There are 8 hidden switches. A switch that is on adds its own fixed numbers to the row, and there is some noise. The rows also spread widely along 8 directions, which tell nothing about the answers.
(in the rows, 128 means zero)
Known rows, each followed by its switches (1 for on, 0 for off):
[108 124 125 124 114  85 148 147 167 129 163 131 101 125 148 216 127 135
 166 107 107 155 139 139 102 113 128 124 141 134 171 126 159 123  89] -> 0 0 1 1 1 0 0 1
[109 116 156 177 116 166 110  89 131 164 165  99 139  75 137  85  98 140
 174 177 136 111 156  80 138 132 100  61 163  90 115 152 132  33  92] -> 0 0 1 1 0 0 1 1
[ 97 103 156 137 113 132 139 130 168 133 172 120 104  74 142 174 110 139
 168 119 142 141 142 121  89 126 122  80 160 123 159 143 152  83 117] -> 0 0 1 0 1 1 1 1
[159 133  46 128 154  61 135 154 157 155 125 158 145 167 178 174  90 126
 145 151  90  99 152 127 120 176 120 134 109 133  84 139 173 149  68] -> 0 1 0 1 1 1 1 0
[143 116  93 167 124  78 115 111 147 150 143 124  91 113 119 109  78 129
 177 186  95 119 143 101 117 142 124 104 115 139 100 109 172  76  84] -> 1 0 1 1 1 0 1 0
[122 122 132 154 117  92 127 109 156 151 158 141 142 125 121 161  69 114
 152 119  75 158 131 135 122 128 159 128 145 158 146 132 163 100  59] -> 0 0 0 0 1 1 0 0
[106 120 191 178  99 131 113  81 167 171 190 103 133  70 123 130  72 131
 187 155 139 138 118 100 146  93 151  84 157 115 122 139 149  33 107] -> 1 0 0 0 1 1 1 0
[ 91  99 187 159 112 179 127  69 169 144 193 114 156  83 148 109  95 147
 177 162 147 149 158  87 106 111 168  57 208  98 112 126 131  67  92] -> 1 0 1 0 1 1 0 0
[118 149 141 166 129 126 128  93 114 132 149 133 133  87 122 110 101 149
 133 127  91 147 145 105  98 162 115 101 175 124 127 154 162  91 100] -> 0 0 0 0 1 1 1 0
[125 110  99 157 117 111 131 122 143 136 153 114  94  94 139 104  94 124
 149 151 106 125 132 102  90 150 127  85 135 131 121 119 168  70  92] -> 0 1 1 1 1 0 1 1
[119 184 162 148 113  74 142 103 128 116 173 122  99 111 116 178 124 155
 130  86  75 177 108 141 111 106 124 140 167 132 160 133 180 110 107] -> 1 0 0 0 0 0 0 1
[110 110 114 141 120  98 149 137 162 137 166 150 121 125 152 177 109 119
 160 124 103 139 138 125 106 131 147 106 152 123 134 126 150 116  91] -> 0 1 0 1 1 1 0 0
[119 145 142 145 122 113 113 128 121 138 146 152 113  86 133 156 103 144
 155 136 124 107 139 100 138 146  81 106 125 101 134 172 152  89 117] -> 1 0 1 1 0 1 1 0
[132 176 130 142 126 101 135  97 113 103 164 130  96  94 165 136 149 181
 129 122 126 137 140  91  96 151 112 116 175  89  97 141 179 123 142] -> 1 0 1 1 1 1 1 0
[ 93 175 186 118 117 104 143 131 146 136 175 139 142 121 129 252 131 155
 161  80 101 168 126 141 140  94  98 144 164 112 194 169 152 130  78] -> 1 0 1 1 0 0 0 1
[132 134 105 122 123 116 120 129 147 143 141 137 145 111 163 152  86 136
 129 119 113 124 146 106 113 167 122 123 125 132 134 159 175 107  77] -> 0 0 1 1 1 1 1 1
[120 134  93 139 110  93 139 135 119  95 139 145  73  94 120 117 103 120
 106  95  65 153 117 118  65 161 127 116 127 153 169 126 183 102  89] -> 0 1 1 1 1 0 0 1
[156 170 113 131 118  72 120 142 146 163 147 122 150 131 170 176  85 123
 133 111 108 114  95 122 162 131 118 144  90 123 128 171 175  94  79] -> 0 1 0 1 0 0 1 1
[133 126 124 119 106  84 147 143 175 133 168 112 118 122 167 193 110 135
 146  90 111 161 109 131 108 119 149 123 129 133 154 128 181 111  96] -> 0 0 0 1 0 0 1 1
[127 138 138 134 120 138 127  90 147 134 159 116 161 115 156 120  87 141
 125 117  99 164 142 109  97 143 158 109 171 137 137 140 168  99  53] -> 0 0 1 0 1 0 0 1

New rows, each followed by its switches (1 for on, 0 for off):
[142 121  78 142 135  80 148 136 159 137 156 132 112 134 185 156 121 138
 158 150 124 108 144 115 104 151 134  99 143 105  79 121 165 125 115] -> 0 1 0 1 1 1 1 0
[133  88  88 158 113  84 147 129 162 126 166 126  84 125 150 120 102 109
 161 153  97 133 126 119  95 126 162  84 138 126 107  87 158  92 101] -> 0 1 0 1 0 0 0 0
[105 146 140 114 131 114 145 134 148 114 156 155 135 115 144 191 108 146
 120  90 101 144 139 135  91 146 119 115 168 125 157 155 166 135  88] -> 1 1 1 0 0 1 0 1
[107 155 172 107 117 152 152  98 153 104 184 132 174 111 174 158 124 157
 118  77 118 193 120 102  85 122 176 108 204  99 149 143 168 134  73] -> 1 1 1 1 1 0 0 0
[130 112 138 137 111 120 128 108 169 138 169 111 139 102 155 146  77 136
 143 118 119 146 131 117 104 136 156 101 158 130 127 133 179  87  86] -> 0 0 1 0 0 1 1 1
[107  99 111 156 115 121 129 123 138 121 153 153  89  91 137 102 108 132
 154 158 112 112 157  97 100 149 116  75 142 112 116 124 135  86 130] -> 1 0 0 1 0 1 0 0
[145 147 117 143 119 109 122 106 124 116 146 123 113  92 153 113  94 149
 113 115 104 134 131 107  95 169 124 111 149 128 118 148 186  93 107] -> 0 0 1 0 0 1 1 1
[121 165 138 172 141  95 133 106 141 173 163 115 144 120 138 174 109 143
 172 151 111 111 144 127 146 128  95 112 166 110 103 159 153  91  91] -> 0 1 0 0 1 1 1 1
[118 157 125 128 112  71 143 134 138 102 160 144  63  92 148 175 124 145
 125  96 113 130 114 130  86 131 119 122 137 128 143 138 178 114 138] -> 1 1 1 0 1 1 0 1
[103  89 119 146 124 143 133 129 157 141 154 133 134 106 136 122  86 113
 155 144 102 128 150 113 100 143 129  74 151 125 146 130 140  80  64] -> 0 1 1 1 0 0 0 1
[144 122 124 141 112  93 125 123 156 143 160 117 120 116 154 152  90 131
 160 132 111 145 117 112 126 126 147 114 126 119 125 128 174  89  86] -> 0 0 1 1 0 0 1 0
[117 112 126 137  97 112 136 130 147 116 166 126  61  68 183 132 132 141
 141 124 160 112 131 107  93 130 124  80 130 109 127 138 147  78 173] -> 0 0 0 0 1 1 0 1
[157 147  92 141 122  89 118 111 127 107 139 126  80  90 165  93 100 157
 109 138 119 104 137  98  89 174 114 103 128 121  85 133 190  97 138] -> 1 0 1 0 0 1 1 1
[113 154 145 162 134 107 121 100 115 146 147 149 138 113 109 160  95 138
 154 131  75 143 154 125 127 145 108 127 167 132 143 158 153 107  67] -> 0 0 1 0 1 1 0 0
[135 118  82 149 109  83 126 134 139 134 141 127  75 110 159 116 110 122
 146 149 107 113 137 109 110 141 121 107 102 139 120 119 158  83 114] -> 0 0 0 1 1 0 0 1
[ 97 122 101 162 131  81 144 135 137 124 153 149  64 113 114 167 138 143
 169 152  90 114 171 132  99 137  79 100 157 123 129 117 142 113 129] -> 1 0 0 1 0 1 0 1
[113 143 124 119 120 120 139 123 152 114 162 137 129 100 150 153 102 146
 117  98 108 150 128 110  80 155 137 114 161 128 140 140 187 119  90] -> 1 1 1 1 1 1 1 1
[140 150 134 135 129 147 118  98 125 131 149 119 157  94 178 108  98 156
 114 122 132 122 145  94 110 170 118  97 162 102 106 172 169  93 100] -> 0 0 1 0 0 1 1 1
[102 116 143 146 122 124 140 123 142 128 163 145 108  90 145 154 109 132
 158 130 123 129 140 118  99 132 124  83 164 109 139 146 140  96 110] -> 0 1 1 0 1 1 0 0
[113 137 122 157 135 108 137 105 137 143 160 133 132 136 134 174 124 148
 165 144  87 132 174 125 124 137 108 120 184 111 120 133 151 122  76] -> 0 0 1 1 0 1 0 1
[115 145 113 164 118  97 122 115 124 150 150 139 109 109 131 141 109 133
 151 142  90 114 153 113 132 143  96 124 136 129 130 148 149  87  98] -> 0 0 0 1 1 1 0 1
[ 78  92 167 187 115 159 129  87 147 153 173 122 138  88  84 113  80 120
 170 147  83 153 160 121 105 128 129  70 198 136 156 128 129  52  72] -> 0 0 0 0 0 1 0 1
[134 132 113 148 125 115 127 125 122 133 136 138 130 105 138 112  97 136
 133 129  92 136 133 104 110 163 113 100 128 121 132 153 160  93  91] -> 0 0 0 1 0 0 1 0
[ 97 106 112 152 125 110 140 118 152 134 158 140 110 120 120 165 109 130
 165 139  77 146 173 127  91 143 123 109 171 141 146 116 154 111  71] -> 0 0 1 1 1 1 0 1
[ 86 128 157 169 146 143 144 118 122 130 150 145 128  85  86 125 109 147
 156 141  85 142 149 121  82 149  84  61 189 111 150 152 134  89  96] -> 1 1 0 0 0 0 1 0
[130 151 104 167 106  69 150  96 131 106 182 116  67 113 144 125 134 139
 128 113  82 155 118 118  88 129 152 125 176 124 105  93 188 101 125] -> 0 1 0 1 1 1 0 1
[107  92 112 136 134 131 147 132 160 130 158 154 143 129 157 158 103 125
 157 137 104 131 159 119  96 150 142  85 173 109 126 128 140 123  73] -> 0 1 1 1 0 1 0 0
[135 139 120  78 123 111 153 157 169  95 148 134 125 110 203 179 125 164
 100  70 142 150 119 124  65 152 133 101 132 119 148 154 179 150 129] -> 1 0 0 0 0 0 1 1
[106 122 119 191 134  82 128 117 125 156 148 143  74 104 101 150 117 130
 197 179  92 107 164 129 127 131  81  94 146 125 120 132 128  82 119] -> 0 0 0 0 1 1 0 0
[ 94  76  99 167 125 148 111 117 143 156 133 149 126  95 101  95  66 106
 164 176  80 112 188 103 100 170 109  80 142 152 142 131 134  65  54] -> 0 0 1 1 1 1 0 1
[116 135 103 123 138 107 144 142 145 125 145 157 130 127 156 151 117 137
 139 131 100 128 144 115  98 146 120 103 140 117 128 141 147 132  87] -> 1 1 0 1 1 0 0 0
[121 150 111 100 132 126 130 139 124  99 132 168 130  94 167 149 118 162
 106  97 119 135 149  97  78 184 104 112 138 113 141 173 171 142 110] -> 1 0 1 1 1 1 1 0
[129 141 144 151 125 125 132  95 148 140 163 115 146  97 144 101  83 139
 135 136 113 145 117 102 102 135 150  88 159 119 109 138 168  80  89] -> 1 1 0 0 1 0 1 0
[115 153  99 160 165 113 141 108 108 123 134 152 134 134 126 135 123 153
 128 146  66 117 184 129  88 181  81 104 201 117 107 146 150 140  76] -> 0 1 1 0 0 1 0 1
[145 100  91 140 123  98 151 112 180 117 172 113 120 132 167 105  94 135
 141 147 101 154 125 107  75 138 189  84 163 123  82  79 185 111  88] -> 1 1 0 1 0 0 1 0
[ 99  84 132 154 111 150 126 125 153 141 158 112  98  66 139 107 102 130
 172 158 138 122 149  92  93 137 115  57 138 117 145 133 140  49 110] -> 0 0 1 1 1 0 1 1
[114 129 133 178 117  92 136 103 156 162 174  99 114 115 113 156 107 133
 183 150  88 154 139 125 121 110 126 111 161 135 132 111 163  76  79] -> 0 0 0 1 1 0 1 1
[114 147 105 152 149  98 122 119 111 135 125 176 130 133  99 154 101 142
 149 152  54 123 179 120 119 171  80 127 153 129 131 150 149 133  64] -> 1 0 1 1 0 1 0 0
[ 79 111 139 160 127 117 142 132 138 126 159 157  96  81  86 163 105 134
 171 136  90 138 148 120  84 142  97  86 166 126 160 136 149  96  97] -> 1 1 1 1 1 1 1 0
[133 173 117 115 138  70 167 149 123  91 145 154 104 132 168 199 153 156
 113  73  92 156 116 146  85 141 112 124 159 110 146 149 166 167 122] -> 0 1 0 0 0 0 0 0
[118 143 126 132 123 116 119 132 131 138 141 165 137 111 152 152 102 137
 138 130 113 110 148 105 136 150  99 114 125 108 131 171 139 108 104] -> 1 0 0 1 0 1 0 0
[129 149 105 113 117  94 150 139 129  93 152 160 102 112 180 169 134 143
 114  83 108 142 123 116  86 155 137 125 147 112 136 145 173 145 116] -> 0 1 1 1 1 1 0 0
[120 127 120 149 136  80 148 135 149 132 159 134  94 111 144 191 120 141
 172 135 116 126 137 134  98 133 114 101 158 116 122 134 164 118 114] -> 0 1 1 0 1 1 1 0
[106 137  96 123 118  71 133 153 134 105 134 171  64 103 116 182 114 134
 132 101  78 132 145 135  85 156  90 136 113 156 174 140 173 128 107] -> 1 0 1 1 1 1 0 1
[131 115 138 144 115 106 140 112 151 121 168 121 103 110 164 146 119 141
 160 133 124 148 130 119 103 117 148  88 159 107 123 119 154  98 110] -> 0 0 1 0 0 0 0 0
[136 120 101 147 134  75 148 131 161 136 161 140 119 143 166 170 110 129
 158 141 102 124 140 138 111 134 145 105 156 118  95 120 156 128 101] -> 0 1 0 0 0 1 0 0
[125 162 146 203 145 128 109  48 114 174 164 105 162 126 115 106  99 152
 172 196  84 117 186 108 154 137 103 104 212 104  76 141 141  75  59] -> 0 0 1 0 0 1 0 1
[150 120  76 133 126  88 147 118 155 118 156 143 138 152 180 131  96 126
 121 122  81 144 134 116  94 159 178 121 157 127  90 108 179 137  78] -> 0 1 0 1 0 1 0 0
[130 147  75 138 136  83 152 133 108  89 134 150  85 126 128 130 130 139
 106 108  48 148 144 132  61 176 108 121 159 138 142 120 180 140  85] -> 0 1 1 1 0 0 0 1
[ 91 178 160 153 125 144 120 106  87 128 142 145 133  69 101 141 118 157
 122  98  83 145 151 103 108 167  63 119 171 118 177 192 158  92  91] -> 0 0 1 1 1 1 1 1
[101  99 155 126 113 166 151 122 158 110 178 133 146  82 168 145 110 140
 137  99 138 157 129  99  80 145 155  70 189  93 143 145 157 105 102] -> 0 1 1 1 0 1 1 0
[131  82 103 121 117 117 117 129 191 146 147 126 125 115 164 121  64 118
 153 158 126 120 148 110  97 138 161  87 109 152 122 117 158  85  72] -> 1 0 1 0 1 0 0 1
[155 142 104 101 141 112 136 119 165 121 153 144 169 147 221 150 103 153
 119 130 138 113 145 107 109 156 158 106 159  93  72 146 166 152  91] -> 1 1 1 0 0 1 0 0
[132 122 114 175 107 127 124  83 127 130 164 103 109  99 148  57 104 135
 134 154  99 137 139  91 105 142 146  85 161 115 100 110 159  59 101] -> 0 0 0 1 0 0 0 1
[ 82 118 158 187 120 153 140  80 102 109 172 137  99  77  94 104 135 149
 161 141  81 161 169 102  84 142 111  72 225 100 141 122 137  82 108] -> 0 0 1 1 0 1 0 0
[ 91 149 214 139  91 167 118  80 158 153 198 106 169  64 137 159  90 148
 151  99 143 167 116  89 138 100 147 108 178 105 164 166 164  55  86] -> 1 0 1 1 1 1 1 1
[140 145  85 128 130  74 137 130 129 115 139 158 107 136 161 167 120 143
 135 119  85 134 151 120 100 162 123 138 140 129 119 134 172 146  94] -> 0 0 1 1 1 1 0 0
[146 134 119 148 119  96 130  90 163 141 173 117 117 122 198 122 117 152
 160 169 148 114 146  98 123 120 160  97 155 100  55 117 156 102 131] -> 1 0 0 0 1 1 0 0
[ 85 111 171 157 103 120 133 104 178 150 186 123 117  93 114 171  91 130
 175 128 113 154 138 129 111  98 146  97 170 141 158 124 146  73  95] -> 1 0 0 0 1 1 0 1
[119 137 128 167 116  88 136  99 151 138 175 111  99 110 126 149 117 151
 160 145 100 137 144 117 113 124 121 111 170 117 105 112 173  91 114] -> 1 0 0 1 0 1 1 1
[118 168 137 137 122  96 144  90 139 114 176 115 111 124 148 162 146 170
 143 116  96 171 145 118  96 118 134 128 190 115 126 117 178 129  94] -> 1 0 1 1 1 0 0 1
[138 153 149 134 115 120 135  75 134  97 174 127 129 106 162 113 111 161
 110 104 104 169 130 101  87 141 171 111 196 110 107 124 183 118 107] -> 1 0 1 0 0 1 0 0
[120 123 126 156 127 129 144 101 138 121 168 126 134 109 151 127 125 155
 147 133 103 152 155 104  92 152 136  90 194 101 104 123 161 113 105] -> 0 0 0 1 0 1 1 0
[ 98 152 168 158 129 128 138 103 143 151 173 117 148  97 124 177 103 143
 159 120 108 145 139 126 115 127 112 104 191 117 143 158 158  90  78] -> 0 1 1 0 1 1 1 1
[130  86 108 116 114 116 144 139 179 114 157 129 120 116 165 134  80 115
 124 107 106 152 120 127  68 143 177  86 140 146 146 111 172 106  74] -> 0 1 1 0 0 0 0 1
[123 150 133 101 126 124 144 127 145 102 153 139 139 105 172 161 127 166
 121  92 121 167 132 103  78 151 135 112 158 109 144 149 179 143  96] -> 1 0 1 1 1 0 1 0
[148 186 158 104  94 107 142 105 139 101 186 104 131  99 216 183 141 175
 101  53 153 165  94 101 117 124 157 141 165  85 126 160 201 122 137] -> 0 0 1 1 0 1 1 1
[119 117 120 147 114 102 131 137 128 122 153 150  76  95 158 156 132 138
 165 142 132 105 148 110 121 136  98  93 134  95 127 145 139  99 142] -> 0 0 1 1 0 1 0 0
